The same things were measured in two ways. Each way mixes the same 11 hidden numbers, adds some noise and spreads widely along 7 directions of its own, which tell nothing about the thing.
(in the rows, 128 means zero)
Some things both ways: the first way, then the second way.
[126 151 166 118 140  91 129 194 162  84 136 108  86  86 143 147 115 108
  96]
[190  89 116  58 137 113 131 118 101 161 102 111 160 121  97 137 130  85
 181 121  98 173 133  99 182  62 153 148]

[ 89 133 194  77  86  80 125 133 150 151 106 170 161 163  55 129  90 168
  91]
[100 170 113 119  85 138 144 118 129 137 129 101 131  92 149 108 127 102
 114 127 137 109 155 137 149  82 130  90]

[157 158 141  55  98 195 125  70 117 122  90  75 146  93 167 116  91 246
 109]
[137  92 174 148  75 110 117  99  80 182 119 151 149  31 103  95 139 100
 142 141 158  92 177 149 133 100 115 101]

[133 138 113 160 104 163 162 177 179  87 144  90  77 124 126 121 159  62
  88]
[167 115 152 141 139 131 134 122  81 124 103 132  80  97 106 108 109 111
 120 132 130 100 135 120 147 133 133 118]

[126 113 135 106  68 160 119 104 123 130 113 136 100 133  77 127 128 135
 132]
[133 163 127 144  81 125 128 123 133 148  80 104 111  85 141  82 113  87
  95 179 126 125 130 154 169  72 121  87]

[115  89  75  89 146 142 120 135  96 114 124 159  94 149 120 118 118  79
 165]
[168 125  97 180 108 116 132 130 112 187 102 151 132  14 104  98 158 126
  89 195 194 103 129 185  79 110  86 186]

[ 94 112 116 113 109 141 127 129 143 140 131 147 124 105 107 164 115 121
 117]
[101 183  56 155 118 170 184 103 134 166 130 136 141  97 155 129 130 134
 106 142 139 106  97 114 106 133 100 134]

[141  95  94 161  80 149 126 102 147 136 153  86 107 136 158 175 155 108
 114]
[131 128 181 119 125  80  86 128 137 121 103 154 135 116 131 122 121 118
 118 108 112 131 132 123 151 147 142 100]

[109 167 200 135  96  82 118 144 146 129  94 101 162 132 141 149 121 192
  74]
[105 170  52 117 129 122 136 106 163 112 125 154 136 149 161 173 136 166
 111 122  85 145  55  84 130 151  85 170]

[ 82 121 117 128 104 109 113 110 166 147 137 105 110  77 107 197 110 104
 138]
[107  88 102 145  98  76 104 122 186 140  89 154 172 119 125 160 157 186
  73 162 112 167 105 133 113 145 109 170]

[ 77 126 111 151 119 157 147 126 120 132 123 102 109 118 190 143  94 148
  55]
[134 138  95  95 133 142 157 117 121 123 121 134 111 120 142 163 147 113
 126 111 101 100 109 109 154  92 112 124]

[ 79 135  61 148 146 100 128 145 136 135 114 107 133 105 162 166 116 132
 100]
[117 166  79 121 142 135 159 128 143 154  94  90 131 141 152 125 137 120
 117 134 123 140 123 108 149 102 126 117]

[ 83 117  71 153 113 114 129 140 169 145 162 133 124 141 104 137 142  98
 102]
[130 145 110 111 150 143 148 134 134 115 111  83 134 102 179  90 115  94
 114  80 150 151 160 124 139 133 164 123]

[ 68 175 115  82 186  71 112 159 174 112 113 114 154 114 121 140 115 145
 134]
[117 116 123  57 100 142 106 112 141 117 128  68 132 164 120 121 109 142
 180  65  88 160 190  82 177 109 162 101]

[140  98 129 163 153  96 151 172 121  98 149  63 100 157 232 119 176  92
  78]
[163 175 133 102 145 146 118 125  95  99 137 120  89 125 124 104  81  99
 130 103 123 137 120 106 148 160 173 129]

[ 87 124 136 122 130 109 114 135 108 131 145 138 137 142 159 104 136 169
 104]
[ 62 143  95 148 120 143 147 106 129 134 137 137 117 168 177 168 138 168
 110 105 130  93 168 102 111 137 123  90]

[ 57 107 129 134 115 124  99 108 115 153  83 148 141 141 113 155 126 119
 124]
[128 138 129 113 163 135 166 122 101 135 133 127 117 109 146 153 147 124
 136 102 136 114 124 119 104 116 138  91]

[ 99 151 140 118 123 117 130 139 120 123  99  88 148 129 153  97 138  97
  84]
[129 140 138 102 138 132 157 112  94  91 152 128 111  96 137 144 121 120
 127  93 124 128 105 113 120 126 139 100]

[105 168  69 129 166  74 124 138 176 118 148  43 130  72 213 173 148 133
 131]
[119 132  96 208  69 126 121  96 150 185  55 114 143 126 118  79  88 169
  96 230 116 191 104 116 134 142 109 130]

[ 86 115 136 124 112  99 158 165 165 146 116 143 131 151  88  96 130 101
  88]
[118 115 123 179 131 135 178 129 111 134 100  88 114  84 132  99 128 142
  80 145 174 127 155 141 106 126 131 108]

[ 98 118 154 164  70 142 110 118 123 129 139 119  74 103 108 161 146 106
 167]
[166 159  86 196  96 132 118 131 141 168  77 145 114  57 137  75 106 117
  44 234 175 150 102 196  89 122 121 161]

[ 90 180 175 121  92 116  83 106 160 119 100  86 109  64  95 149 111 134
 157]
[136 120 131  82 122 115 127 116 133 118 125 123 151 142 131 155 124 126
 142 105 112 182 131 115 140  87 144 102]

[ 74 141  80 148 148  97 166 149 136 129 117  83  90 116 191 128  93 114
 122]
[128 115 148  80 117 103  96 125 148  86 119 122 120 181  88 178 152 161
 136  78 103 154 151  91 176 117 110 134]

[126  96 164 113  58 143 107 121 104 138 110 158 109 112  61 125 173 134
 144]
[123 109 131 152 121 101 134 116 108 148  97 119 136  90 140 104 124 123
  96 150 142 145 133 129 128 142 150 121]

[104 125 119 112 100 103 148 166 173 135  88 136 102 102  52 148 107  92
 104]
[ 94 227  73 136 112 163 179 126 123 135 137  87 107  90 166 127 161  99
  92 147 168 101 124 144 128  83 110 116]

[119  79 165 157 159 113 112 132 168 109  98  77 111 163 202 207 165 146
 103]
[191 131  92  87 150 125  76 117 124 106 135 158 109  91 114 139 124 160
 157 108  94 157  70 101 102 198 126 231]

[111 190 134 107 138 144 111 159 144  90 106 112 116  78  94 114 111 100
 175]
[133 146 105 119 155 163 168 118 121 159 135 138 136 132 126 153 138 132
 141  94 154 112 152 114 104 114 123 109]

[126 120  98  99  97  91 136 148 115 149 100 152 144 143  92 120 131 120
 113]
[100 196 108  98 134 120 152 130 135 127 123  89 146 102 176 129 166  80
 121  99 142 136 126 121 160  94 130 117]

[ 77 115 135 126 114 123 100 130 151 128 138 158 111 129  87 156 106 138
 122]
[108 186  88 172 111 182 183 112 113 185 108 112 103 138 146  95  89 114
 115 162 148  86 159 124 129  86 122  52]

[ 98 158 122 118 100 123 147 133 179 137 112  81 122  66 116 170 124 121
 109]
[ 68 133 136 225  64 120 136  86 110 154 118 170 109 112 101 134 121 200
  75 192 139  89 118 116 101 175  81  94]

[ 75 129  68 128 134 172 136 121 111 125 154 118 105 126 173  95 154  70
 146]
[164  43 195  89 116 111 110 141 119 132  65  79 120  88 143 113 153  85
 133 126 118 154 203 168 160  45 189  63]

[114 115 123 147 106 126  94  95 128 148 110  83 114  95 127 173  84 177
 113]
[119 165 100 111 110 102  92 135 183 128 120 150 149 105 164 128 142 128
  82 110 150 141 136 161 114 120 107 140]

Other things, the second way, with their names:
<68>: [132 107 145 127  90 128 107  94  89 112 144 142 129  95 117 122  95 140
 143 125 117 148 137 107 127 156 156 136]
<20>: [164 151 150 145 148 111 127 113  71 157 132 179 134 118  77 118 105  98
 134 111 165 104 139  97 151 163 121 149]
<225>: [118 151 125 135 174 125 184 130 119 157  96 150 117 150 150 169 147 107
 114 132 109  79 106 107 144  93 122  66]
<337>: [ 93 117 155 108 115  97 107 121 169  99  91 109  94 239  89 160 109 202
 137  90  57 131 147  62 190 119  93  49]
<134>: [111 148 142  68 118 115 126 136 124  86 173 122 112  74 151 177 188 128
 126  76 153 101 154 166  94  68 119  96]
<363>: [121 172  76  92 135 109 123 129 168 103 139 145 159 141 171 143 110 123
  91  99 129 172 104 125 124 127 136 146]
<306>: [106 121 139 175 151 107 145 115 118 147 124 186 135 105 101 183 178 179
  97 133 141  85  97 108  88 196 104 155]
<57>: [ 95 148 148 137 132 114 140 123 144  82 106 125  99 148 121 180 159 163
  88 134  86 124  74  94 150 164 128 118]
<66>: [ 70 190 131 135  98 127 108 106 140 117 159 135 121 120 167 110 100 163
 119  92 136 119 143 122  93 165 123  66]
<45>: [151 114  75 125 129 130 150 107 118 167 100 123 144 114 127 127 123 141
 153 143 114 158 113 100 129 100 100 151]
<202>: [128 173 105 119  77 135 126 119 135 131 127  75 129  57 128  58  95 119
 110 142 148 162 130 150 124 111 133 114]
<184>: [101 138 119  96 126 117 122 134 189 103  93  97 135 158 153 154 149 150
 115 104  81 155 120 105 160 119 135 110]
<12>: [127 152 140  47 156  98 111 150 135  70 127  93  88 177 139 156 130 113
 129  66  87 118 146 102 185  99 162  89]
<253>: [117 127 101 103  87 137 128  88 108  71 162 114 115 112 125 111  69 158
 135  80 103 157 119  80 145 156 118 135]
<356>: [122 187 106 166 128 125 131 134 140 167  91 107 113 108 150  71 103 120
  95 158 151 117 136 139 123 137 129 102]
<160>: [129 140 144 158 101  83  91 127 147 168  78 145 121 119  91  96 114 144
  93 167 118 107 128 129 155 145 105 112]
<350>: [112 159 109 153 109 146 170 130 129 162  94  94 115  87 151 122 161 105
  87 175 160 112 143 166 123  62 123  85]
<269>: [122 119 167 139 133  87  97 118 119 118 109 160 121 116 139 136 132 139
 111 111 122 125 126 116 130 168 128 114]
<293>: [108 119 118 155 129 151 166 108 108 146 112  89 109 124 127 120 127 165
 134 121 142 128 158 103 111 129 120  93]
<208>: [ 65 180  94 175  67 131 101 107 173 180 100 149 118 116 188 129 155 163
  89 181 127  95 139 156  99 116  87  83]
<168>: [105 121 129 122  83 103 108 108 153 113 119 131 144 101 141 129 126 159
 111 124 111 163 118 128 123 127 112 113]
<362>: [137 106 133 109 138 105 114 126 152 129 104 161 130 145 124 183 153 159
 120 129  94 137 107 121 121 119 124 120]
<213>: [134 113 133 178 134 124 167 113 110 178  97 166 149  94 103 133 135 125
  91 157 153 103 120 125 121 142 119 123]
<200>: [136  82 145 129 113  99 126 105 121 141 107 156 163 135  90 140 108 142
 123 125 110 153 130  94 154 138 133 126]
<242>: [134 127  62 174 139 140 179 111 133 126  76 116 119 128 134 149 136 161
  87 186 108 171  52  94 131 146 101 185]
<81>: [121 125 138 163 112 105 121 115 112 125 107 158 111 101 121 143 146 139
  82 154 139 111 117 130 132 151 114 141]
<270>: [116 100 113 128  87 103 123 107 142 149  85 139 140 119 130 138 130 135
 115 164  75 125 111 111 168 100 117 117]
<371>: [127 146 114 156  97 132 137 116 133 146  83  92 125  69 149  89 135 118
 102 173 134 159 111 143 135 115 121 128]
<360>: [ 88 122 122 146 167 135 169 110 128 140 106 137 133 151 161 183 162 159
 127 112  93 109 103  77 122 169 142 109]

Some of these things the first way, each followed by its name:
[ 96 135  88  92 142 126 123  97  99 135 113 110 187 171 202 126 166 138
 133]  <360>
[106 113 108 141 134 115 135 169 137 118 106 140 101 151  92 112 132  82
 137]  <337>
[123 109 139 132 107 101 174 172 199 136 112 107 118 120 108 195 131  63
  97]  <306>
[123 106 148 141 137  38  93 155 136 124 153  86 111 122 139 137 111  97
  74]  <363>
[ 88 209 103 129 165 115 151 179 184 110  93  73 158  81 152 114 135 135
 105]  <293>
[ 90 120  77 131 124 120 140 135 163 139 143 122 129 146 124 154 143  64
 140]  <184>
[119 157 130  63 150  88 118 137 119 109 130 104 161 148 159 113 116 136
  84]  <270>
[102  70 127 132  94 146 159 101  71 175 108 142 146 175 213 112 155 197
 104]  <371>
[ 91 147 138 136  72 136 157 114  81 145 111 112 132 139 180 114 134 170
 109]  <81>
[118 112 131 156 108 114 106 133 192 144 129 103 143 110  98 187 153 115
 108]  <66>
[ 36 133  17 129 163 116 142 114  94 159 116 108 138 114 205 139  95 104
 112]  <350>
[ 59 130 111 122 116 163 113  82  93 147  75 119 138 132 149 118  95 126
 131]  <134>
[ 73 149  47 119 144  89 118 135 176 117 180  89  94  76 131 175 107  38
 129]  <200>
[118  60 120 156  78 123 109  70 139 145 117  87  64 122 164 207  82 212
  89]  <20>
